All rows are made from the same 13 directions, up to rounding. Whole rows:
|  17 |   7 |  -3 |  20 |  -2 |  24 |  -8 |   0 |   8 |  14 |  -3 | -57 |  13 |  18 |  -4 | -14 | -55 |  23 |  -9 | -23 | -13 |  -5 |  18 |   2 |  13 |  23 |
| -27 |  19 |  35 |  15 | -18 |   2 |   9 |  39 |   9 |   2 |  26 |  36 | -17 |  34 | -24 |  -7 |   7 |  12 |   2 |  16 |   2 | -17 |   5 |   5 |  -9 | -19 |
|  18 |   3 |  34 |  15 |  -2 |   8 |   1 |  -4 | -28 |  -5 |  -2 |   2 |  -1 | -37 |  11 |  21 |  -5 |  16 | -27 | -11 |  -9 |   9 |  -1 |  -1 | -20 |   9 |
|  11 |  36 | -26 | -10 | -11 |   9 |   3 | -11 |  -3 |  17 | -16 |  29 |  -7 |  16 |  12 |   7 |  32 |  11 |  -8 |  -9 |  27 |   4 | -18 |  -3 | -19 |   0 |
| -18 |   7 |  -7 |  19 |   2 |  -2 | -18 |  10 |  27 | -18 |  22 |  19 | -17 |  44 | -37 |  38 | -14 |   9 |  35 | -25 | -23 | -33 |  40 |  10 |  27 |   2 |
| -28 | -25 |  55 |  26 |  23 |  19 |   4 |   1 |   3 | -29 |   8 | -17 |  21 | -18 |  21 | -18 |  15 | -19 |   0 |  39 | -26 |   8 |   7 |  27 |  -5 |  -2 |
|   3 |  -2 |  30 | -20 |   0 | -19 | -17 |  23 |  -1 |  16 |  17 | -16 |  -8 | -39 | -15 |  -2 | -38 |  14 | -13 |  -4 |  -4 |  29 | -13 | -16 |   4 | -19 |
| -39 |   1 |  17 | -10 |  -4 |  -2 |  -2 |  39 |  29 | -36 |   1 |  -2 | -25 |  28 | -37 | -21 |   2 |  -8 |   7 |  14 | -19 |  13 |  11 |  22 |  24 | -13 |
|  -5 |  26 |   9 |  29 |   7 |  37 |  -1 |  -5 |  10 | -20 |  -9 |   8 |  16 |  39 |  17 |  11 |  13 |   7 | -23 |   3 |  -3 |  -4 |  -3 |  22 | -25 |   7 |
|  17 |  11 |   5 |  10 |  20 |  -8 | -35 | -16 |  49 |  33 |  35 |  -6 |   3 | -15 |  13 |  17 |  -9 |  10 | -19 | -12 |  -7 |  -8 | -25 | -26 |  -4 |   6 |
|  -2 |  20 |  15 |   5 |  -9 |  28 |   2 |  38 | -23 |  -4 | -34 |  37 |  10 |   7 |  -8 |   0 | -18 |  10 | -23 |   7 |   0 |   9 | -20 |   3 |  17 | -49 |
|  25 |  18 |  21 |  18 |  -8 |  25 |   5 |   9 |  -2 |  27 | -44 | -26 |  -7 | -20 |  11 |  23 |  45 | -15 |   1 |  12 |   1 |  25 | -18 |  21 |  40 |  -6 |
| -20 |  19 |  16 | -33 |  -3 | -10 |  -3 |  11 |  -9 |  27 |  32 | -21 |  11 |   9 |   7 | -15 | -20 |  12 |  26 |  -5 |  32 |  38 |  23 |   3 | -51 |  -1 |
| -15 | -22 |  -4 |   0 |  14 | -18 |   5 | -35 |   9 |  -3 |  33 | -26 |   8 |   3 |  15 | -11 |  15 | -10 |  22 |  20 |   4 |  -9 |  11 |   7 | -27 |  27 |
| -34 |  11 |  39 |  -2 |  15 |  16 | -14 |   2 | -29 | -14 |   3 |   4 |  10 | -11 |  -7 |   9 | -20 |  30 |  15 |  33 |  -8 |  29 |  -4 |  29 |  -1 | -47 |
| -14 | -18 |  36 |   4 |  10 | -12 |  -6 |   8 |  -1 | -49 |  15 |  -4 |  -8 | -14 | -13 |  26 |  -5 |  -7 | -15 |   2 | -25 |  13 |  10 |  14 | -14 |   6 |
|   8 | -15 | -14 |   3 |  20 |  -7 | -19 | -31 |   4 |  19 |  28 |  -2 |  20 | -21 |  18 |   3 | -33 |  11 |  18 | -24 |  -6 | -20 |  19 | -24 |  -7 |  13 |

The start of a row, then its end:
| -18 | -11 | -19 | -13 | -13 | -18 |  23 | -36 | -80 | -50 |  -8 |   6 | -16 |  12 | -34 |  32 |  -7 |  34 |  28 |  20 |   8 |  -1 |  17 | | |  35 | -18 |  -6 |
|   7 | -23 |   4 |  10 |  -8 | -12 |  16 |  24 | -30 | -31 |  -4 |  15 |  10 |  18 | -15 |  48 | -10 | -30 |  10 | -19 |  -1 | -12 |  36 | | |  5 | -6 |  2 |
|  -4 |  -7 |  -2 |  24 |   6 |  46 |  10 |  -2 | -25 |   3 | -23 |  -8 |  35 |   6 |  23 | -32 | -29 |   5 |  21 | -12 | -12 | -16 |  40 | | |  9 | 14 |  3 |
| -34 | -12 |  50 |  15 |   1 |  19 |  19 |  13 | -12 | -31 |  16 |  -2 |   7 |  -2 |  13 | -42 |   3 |   0 |  -3 |  16 | -15 |   3 |  32 | | |  20 | -34 |  17 |
| -32 | -17 |  22 |  -6 |  33 |   1 | -25 |  -7 |  -2 | -36 |   0 |   4 |   8 | -26 |  -7 |  17 | -10 |   0 |  16 |  28 | -28 |  22 |  -7 | | |  21 |  25 | -40 |
| -11 | -16 |  27 |  15 |  14 |   7 |   8 | -12 |  -4 |  26 |  17 | -34 |  33 |  -8 |  27 | -24 |   3 | -10 |  14 |  47 |   9 |   4 | -10 | | |  11 | -11 | -11 |
|  -5 |   7 | -22 | -10 |   4 |  11 |  -3 | -10 |   9 |  54 |  12 |  21 |  15 |  -9 |  28 | -49 |  -4 |   9 |  34 | -13 |  15 | -18 |  16 | | | -27 |   3 |  -3 |
|  27 | -11 | -30 |  14 |  12 |  -5 | -10 | -16 |  39 | -10 |  -9 |   3 |   1 |   5 |  10 |  23 |  20 | -28 | -25 | -16 | -11 | -22 | -19 | | | -15 |  15 |  22 |
|  -8 | -25 |  -2 | -22 |  -5 | -20 |  13 |  11 |   8 |  12 |   3 | -55 |  -1 |  -3 |  -9 | -46 |  -8 | -20 |  10 |  29 |   8 |  18 |  -8 | | |  1 | 14 |  1 |
| -13 |  -9 |  11 |  -1 |  16 |  -1 |  -9 |  28 |  12 | -11 |   5 |   0 |  33 |  26 |   0 |  13 | -22 | -28 |  -6 |  21 |   4 |  11 | -13 | | |   4 |  -3 | -37 |
|  12 |   5 |  38 |  16 |  23 |  38 | -19 |   5 |  22 |  24 | -17 |   3 |  17 | -61 |  49 | -18 |  17 | -12 | -10 | -18 | -23 |  20 |   2 | | | -10 |  17 |   4 |
| -12 | -17 | -10 | -47 |  16 | -20 | -19 |  29 |  28 |  -5 |  -5 |  -5 |   5 | -22 |  -1 | -22 | -16 | -34 |   7 | -13 |  -2 |  37 |   0 | | | -18 |  19 | -19 |
|  10 |  25 |  24 |  15 |   0 |  -4 | -11 |   8 |  14 |  12 |  15 |  21 |  -5 |   8 |  -1 |  52 |  22 |   1 | -17 |   3 |   9 |   3 | -23 | | |   1 | -17 | -12 |
|   1 | -16 |  11 |  -4 |   6 | -16 |   7 | -14 | -26 | -27 |   3 |  43 |  -5 | -34 |  14 |  33 |  35 | -16 |   0 |  -7 |  -1 |   0 |   9 | | |  -3 | -27 |   7 |
| -23 |   7 |  16 | -12 |   1 |  11 |   9 | -16 | -15 | -14 |  -9 |   7 | -13 | -24 |  12 | -36 |  32 |  16 |   0 |  26 |  -1 |  20 |  -9 | | |  17 | -14 |  -1 |
|   8 |  33 | -10 |  -2 |   1 |   5 | -29 |   8 |  32 |  27 |   3 |  33 | -20 |  -1 |  -7 |  30 |   7 |  12 |  21 | -45 |  -6 |  -5 |  15 | | | -14 |  27 |  -3 |
|  13 | -20 | -65 | -38 |  -6 | -32 |   5 | -31 |   2 | -16 | -35 |  -7 | -36 | -20 | -17 |  -8 |  33 | -15 |   8 |   1 |   2 |   3 | -24 | | | -6 | 41 | 11 |
| -31 | -12 |  32 |   6 |  20 |   6 | -18 |   8 | -12 |   7 |  32 | -11 |  25 |  -4 |  -7 |   3 | -52 |  16 |  46 |   6 | -14 |   2 |  37 | | |  10 |   8 | -29 |
| -10 | -20 |   2 |   3 |  -6 |  -1 |  19 | -10 | -33 | -42 | -13 | -47 |  -1 |  14 | -20 |  -7 | -17 |   6 |  -2 |  26 |  -8 |   9 |   7 | | | 33 | -2 | 10 |
|  16 | -15 | -46 | -18 |  -5 | -16 |   3 | -24 | -15 |   1 |  -6 | -17 |   1 |  -2 |  -8 | -22 | -35 |  16 | -13 |  -4 |   7 | -11 | -17 | | | -19 |   3 |   6 |
|  -6 |  -6 |  -1 |  15 |   0 |  12 |   0 | -11 |  -5 | -22 |  -3 |  59 | -19 | -27 |   1 | -19 |   6 |  22 | -11 | -18 | -30 | -36 |   9 | | | -16 |  14 |   6 |
|   8 |   2 |   4 |   3 |  -2 |   9 | -12 |   5 | -30 |  34 |  -4 |  14 |   5 | -32 |  -9 |   7 | -44 |  31 |  28 | -19 |  -8 |  -8 |  16 | | | -15 |  37 | -30 |
|  33 | -19 | -21 |  12 | -35 | -11 |  33 |  15 | -11 |  29 | -10 | -25 |  -8 |  10 | -15 | -30 | -15 |  -8 | -12 |  -7 |   9 | -35 |   2 | | | -23 |  20 |  25 |
|  15 |   3 | -55 |  -7 |  -7 |  -7 |  -3 | -41 |  13 |  20 |  10 |  -2 | -17 |   1 |  -1 | -38 | -18 |  35 |  -3 | -27 |   1 | -35 |  -1 | | | -29 |   3 |  34 |
| -20 |  -8 |   0 |   3 |   0 |  37 |   7 |  15 | -17 | -42 | -37 | -31 |   9 |  16 | -12 | -42 | -40 |  10 |   0 |  -4 | -26 |  13 |  30 | | | 28 | 25 |  2 |
|  -5 |   8 |   4 | -16 | -23 | -22 |  12 |  22 |  11 |  -7 |  18 | -61 | -15 |  44 | -35 | -22 | -28 |  11 | -31 |  23 |  17 |  22 | -21 | | |  11 | -27 |  12 |
|  28 |   2 |  -6 |  -3 | -12 | -12 |   1 |   0 | -22 | -43 | -29 |  -1 | -25 |  -9 | -22 |  63 |   8 |  -3 | -29 | -30 | -10 |  15 |  -1 | | | 10 |  1 | 18 |
| -26 |  16 |  -3 |  16 |  -5 |  20 |  14 | -22 |  -9 | -29 |  -9 |  20 | -12 |  31 | -10 | -28 |  20 |  35 | -24 |  51 |  -3 | -18 | -37 | | |  25 |  -7 | -16 |
| -21 |  16 |   2 |  -9 |  11 |  34 | -19 |  35 |  19 |  18 | -31 |   9 |   8 |   1 |   1 | -16 |  -3 | -13 |  47 | -14 | -11 |  21 |  27 | | |  11 |  60 | -36 |
|  25 |  11 |  17 |  -4 | -16 |   5 |   2 |  29 |  -3 |  46 |  -4 |  -1 |   0 | -30 |   9 | -21 | -18 |   5 | -16 | -23 |   9 |   9 |  -3 | | | -29 |   4 |  -2 |
|  26 | -12 | -22 |  11 |   9 |   0 |  10 | -44 | -42 |   2 | -15 |   2 |  29 | -10 |  30 |  44 |  17 | -10 |   5 |   7 |  18 |  -8 |  -9 | | |   4 | -21 |   4 |
|  18 |  12 | -11 |  -4 | -18 |  -6 |  12 | -13 |  -8 |  24 |  -3 | -15 | -15 |  -3 |  -1 | -13 |  11 |  17 | -14 |   8 |  17 |   0 | -23 | | | -6 | -8 | 12 |
|  27 | -17 | -53 |  -5 | -18 |   3 |  31 |  -9 | -18 |  27 | -28 |   2 |  16 |   5 |  19 | -53 |  -3 | -14 |  -9 |  -5 |  22 | -30 |  -8 | | | -29 |   7 |  14 |
|   4 |   8 |   0 | -26 |   6 |   0 | -11 |   8 |   5 |  11 |  -6 |  -7 |  14 | -19 |   9 | -43 | -33 |  17 | -55 |  23 |  10 |  29 | -62 | | | -21 | -12 | -33 |
| -11 | -38 |   2 |  10 |   8 |   6 |  14 |   5 | -28 | -26 | -12 | -15 |  23 |   2 |   0 |   4 | -17 | -28 |  37 |  -3 | -14 |  -8 |  48 | | | 17 | 17 |  3 |
| -26 |  24 |   5 |   3 |   2 |  22 |  -7 |  25 |  25 | -32 |  -3 |  27 |   0 |  44 | -10 | -18 |  -6 |   9 | -28 |   4 |  -8 |   1 |  -9 | | |  10 | -10 | -15 |
| -21 |  19 |  11 | -22 |  -3 |   6 |   2 |  28 |   0 |  10 |  -1 |  15 |   7 |  13 |   6 | -21 |   7 |  -6 |   8 |   9 |  21 |  27 |  -1 | | |   4 | -18 | -23 |
|  28 |  12 |   7 |  13 |   1 |  17 |  -1 |  -4 |  -2 |  43 | -22 | -58 |  21 |   0 |  19 |  31 |  14 | -18 |  18 |   5 |  17 |  26 |  -3 | | | 19 | 16 |  3 |
| -14 |  -4 |   0 | -13 | -22 | -17 |  30 |  -7 |  -7 |  18 |  22 | -47 | -10 |  19 |  -6 | -57 |   7 |  10 |   5 |  36 |  26 |   3 |  -5 | | |   8 | -32 |  23 |
| -23 |  12 | -20 |  12 |   8 |  16 |  -8 | -30 | -29 | -27 |  -5 |  48 |  -2 |  21 | -17 |  23 |  -9 |  41 |  22 |  12 | -10 | -27 |   1 | | |  18 |  12 | -32 |
| -14 | -13 | -19 |   9 |  24 |   6 | -12 | -18 |  53 |  13 |  17 |  -6 |  15 |  11 |  21 | -35 |  12 | -19 |  16 |  11 | -10 | -24 |  -1 | | | -9 | 16 |  9 |
|  -1 |  36 |  30 |  19 |  -9 |  38 |   6 |  22 |   4 |   4 | -20 |  17 |   2 |  14 |  14 |  -6 |  26 |   7 | -27 |   6 |   3 |  12 | -12 | | |  15 | -12 |  -7 |
| -21 | -15 |  -2 | -26 |  -2 | -10 |  13 | -15 | -51 | -36 | -30 |  13 | -22 | -33 | -16 |   6 |  27 |   4 |  29 |  26 |  -4 |  25 |   1 | | |  28 |  19 | -22 |
| -12 | -14 |  47 |  23 |  32 |  11 | -30 |  10 |  20 |  -9 |  21 | -38 |  28 |  -9 |   1 |  27 | -39 |  -5 |   6 |  10 | -30 |  15 |  10 | | |  16 |  14 | -17 |
|   8 |  17 |  13 |  -3 | -12 |   9 |   0 |  38 | -29 |  -2 | -19 |   2 |  14 |  19 | -20 |  26 | -42 |  10 | -20 |  -2 |  11 |  22 | -11 | | |   5 |  -1 | -38 |
| -28 | -21 |  30 |   5 |   1 |  10 |   3 |  29 |  14 |  -6 |   6 | -40 |  -2 |  -3 | -16 | -51 | -27 |  -5 |  22 |  11 | -27 |   5 |  32 | | | 13 | 34 |  2 |
| -14 |  17 |  -6 | -26 | -25 | -25 |  14 |  22 |  -8 | -18 |  -4 |  13 | -36 |  30 | -37 |  17 |  28 |  -2 |   6 |  11 |  20 |  17 |  -7 | | |  16 |  -7 | -10 |
|  10 | -16 |  15 |   5 |   2 | -22 |   8 |  22 |  34 |  48 |  21 | -15 |  19 |   3 |  18 |  -2 |  30 | -52 |   3 |  32 |  24 |  -4 | -27 | | | -17 |   0 | -11 |
|   3 |  29 |  11 |  34 | -17 |  37 |  13 | -26 | -19 |  21 |  -7 |  -8 | -17 |   3 |   5 | -16 |  17 |  47 |  14 |   0 |  -5 | -20 |  18 | | | 20 |  3 | 25 |
| -13 | -36 |  16 |  16 |  19 |  -4 | -12 | -23 |  10 | -19 |  26 | -66 |   4 | -15 | -12 | -18 | -46 |  15 |  13 |  10 | -37 |  -8 |  22 | | | 13 | 18 | 23 |
|  -8 |  -6 |  -3 | -11 |  -9 | -19 |  20 | -24 | -25 | -33 |  10 |  34 | -19 | -10 |   4 | -11 |  29 |  11 | -26 |  14 |   9 |  -7 | -16 | | |  -3 | -48 |  16 |
|  -2 |  11 |  16 | -31 | -17 | -14 |  20 |   5 | -37 |   0 |  -9 |  21 | -17 | -30 |   9 |  -7 |  37 |   1 | -10 |  11 |  27 |  35 | -14 | | |   2 | -38 |  -4 |
|  -6 |  14 |  -8 |  22 |  13 |  46 |  -1 | -18 |  10 | -19 | -36 |  -8 |  14 |  20 |  22 | -13 |  24 |  -1 |  -7 |  13 | -13 |   1 |  -6 | | | 28 | 14 |  3 |
|  34 |  -5 |   1 |  35 |  -4 |  27 |  20 |  -8 | -13 |  54 | -20 | -28 |  38 |  -4 |  36 | -21 |   1 | -10 | -14 |  26 |  16 | -19 | -27 | | | -9 | 10 | -3 |
|  -7 |   3 |  13 |  -2 |   6 |   0 |  -7 |  18 | -16 |  -9 | -14 | -16 |  11 |  16 | -17 |  54 |  -3 | -16 |  28 |  12 |   4 |  28 |   8 | | |  30 |  18 | -32 |
|  39 |  -7 |  -5 | -16 | -15 | -25 |   1 |  38 |  29 |  -5 | -15 | -47 | -12 |   3 | -16 |  17 |  -9 | -39 | -49 | -27 |   4 |  27 | -18 | | | -16 |   4 |  25 |
|   6 | -10 |  -4 |   0 |  14 |  21 |  -3 |   5 |  18 | -14 | -23 |  11 |  20 | -18 |  30 | -42 |  -4 | -16 | -48 |   0 | -13 |   4 | -27 | | | -17 |   0 |  -2 |
| -14 |  -2 | -16 |  14 |  12 |   2 | -11 | -20 |  14 | -35 |  12 |  13 |  -2 |  31 | -12 |  18 |  -7 |  11 |   1 |  -2 | -17 | -25 |   8 | | | 10 | -2 |  7 |
|  -1 |  19 | -25 | -26 | -20 | -24 |   4 |  14 |  20 | -32 |  -6 |  10 | -36 |  37 | -31 |  10 |  22 |  -3 | -32 |  -6 |  13 |  12 | -22 | | |   2 | -17 |  11 |
| -18 | -28 |   3 | -17 |   7 | -22 |   6 | -25 | -20 | -32 |   9 |  25 | -18 | -46 |   2 | -16 |  19 |   3 |   6 |  10 | -13 |  -2 |   3 | | | -4 | -9 |  7 |
|   3 |  11 | -19 |  27 |  14 |  37 |  -8 | -26 |  35 |  25 | -15 |  -4 |  12 |   8 |  27 | -34 |  20 |   6 |   1 |  13 | -11 | -26 | -18 | | |  0 | 31 |  3 |
| -17 |   2 |  11 |  -7 |  17 | -12 | -16 | -22 |  25 |   4 |  16 |  -5 | -14 | -20 |   1 |  -2 |  30 |   6 |   5 |  36 |  -5 |  11 | -33 | | |   8 |   8 | -13 |
|   0 |  -8 | -13 | -30 |  -4 | -16 |   8 |  22 | -14 |  17 | -17 |   5 |  12 |  -3 |  -2 |  -3 |   2 | -27 |  11 |  19 |  26 |  21 | -20 | | |  -8 |  13 | -38 |
|   7 |  -1 |   4 | -16 |  15 |  -3 | -14 |   8 |  23 |  40 |   0 | -35 |  20 | -17 |  24 |   1 |   8 | -32 |  25 |  -2 |  14 |  32 |   2 | | | -4 | 10 | -5 |
| -11 | -17 | -10 | -28 |  10 |  -6 | -14 |  14 |  27 | -18 |  -3 |  -9 |  -5 | -19 |  -6 | -53 | -31 |  -4 | -20 | -10 | -20 |  13 |  -6 | | | -19 |  18 |  -1 |
|  -3 | -15 |  -8 |   6 | -10 | -15 |   7 |   7 |  -2 |   7 |  36 |   2 |   5 |  21 | -16 | -26 | -52 |  18 |  -6 |  -8 |   0 | -37 |  14 | | | -24 | -15 |   8 |
| -15 |  -4 | -42 | -12 |   5 |  17 |  -1 |  -3 |  24 | -22 | -22 | -10 |  -1 |  26 |  -1 | -43 |  -5 |  -9 |  17 | -21 | -13 |  -6 |  29 | | |  6 | 25 | 20 |
|   4 |  11 |  25 |  10 | -31 |  -7 |  16 |  18 | -24 | -11 |   8 |  12 | -37 |  -1 | -30 |  15 |   1 |  24 |  -6 | -21 |  -6 |  -9 |  25 | | |   4 | -11 |  21 |
|  23 |  -7 | -44 | -17 | -11 | -13 |   2 |   3 |  13 | -15 | -17 |   4 | -13 |   7 | -11 | -14 | -16 |  -6 | -33 | -34 |  -2 | -11 |  -8 | | | -26 |   6 |  23 |
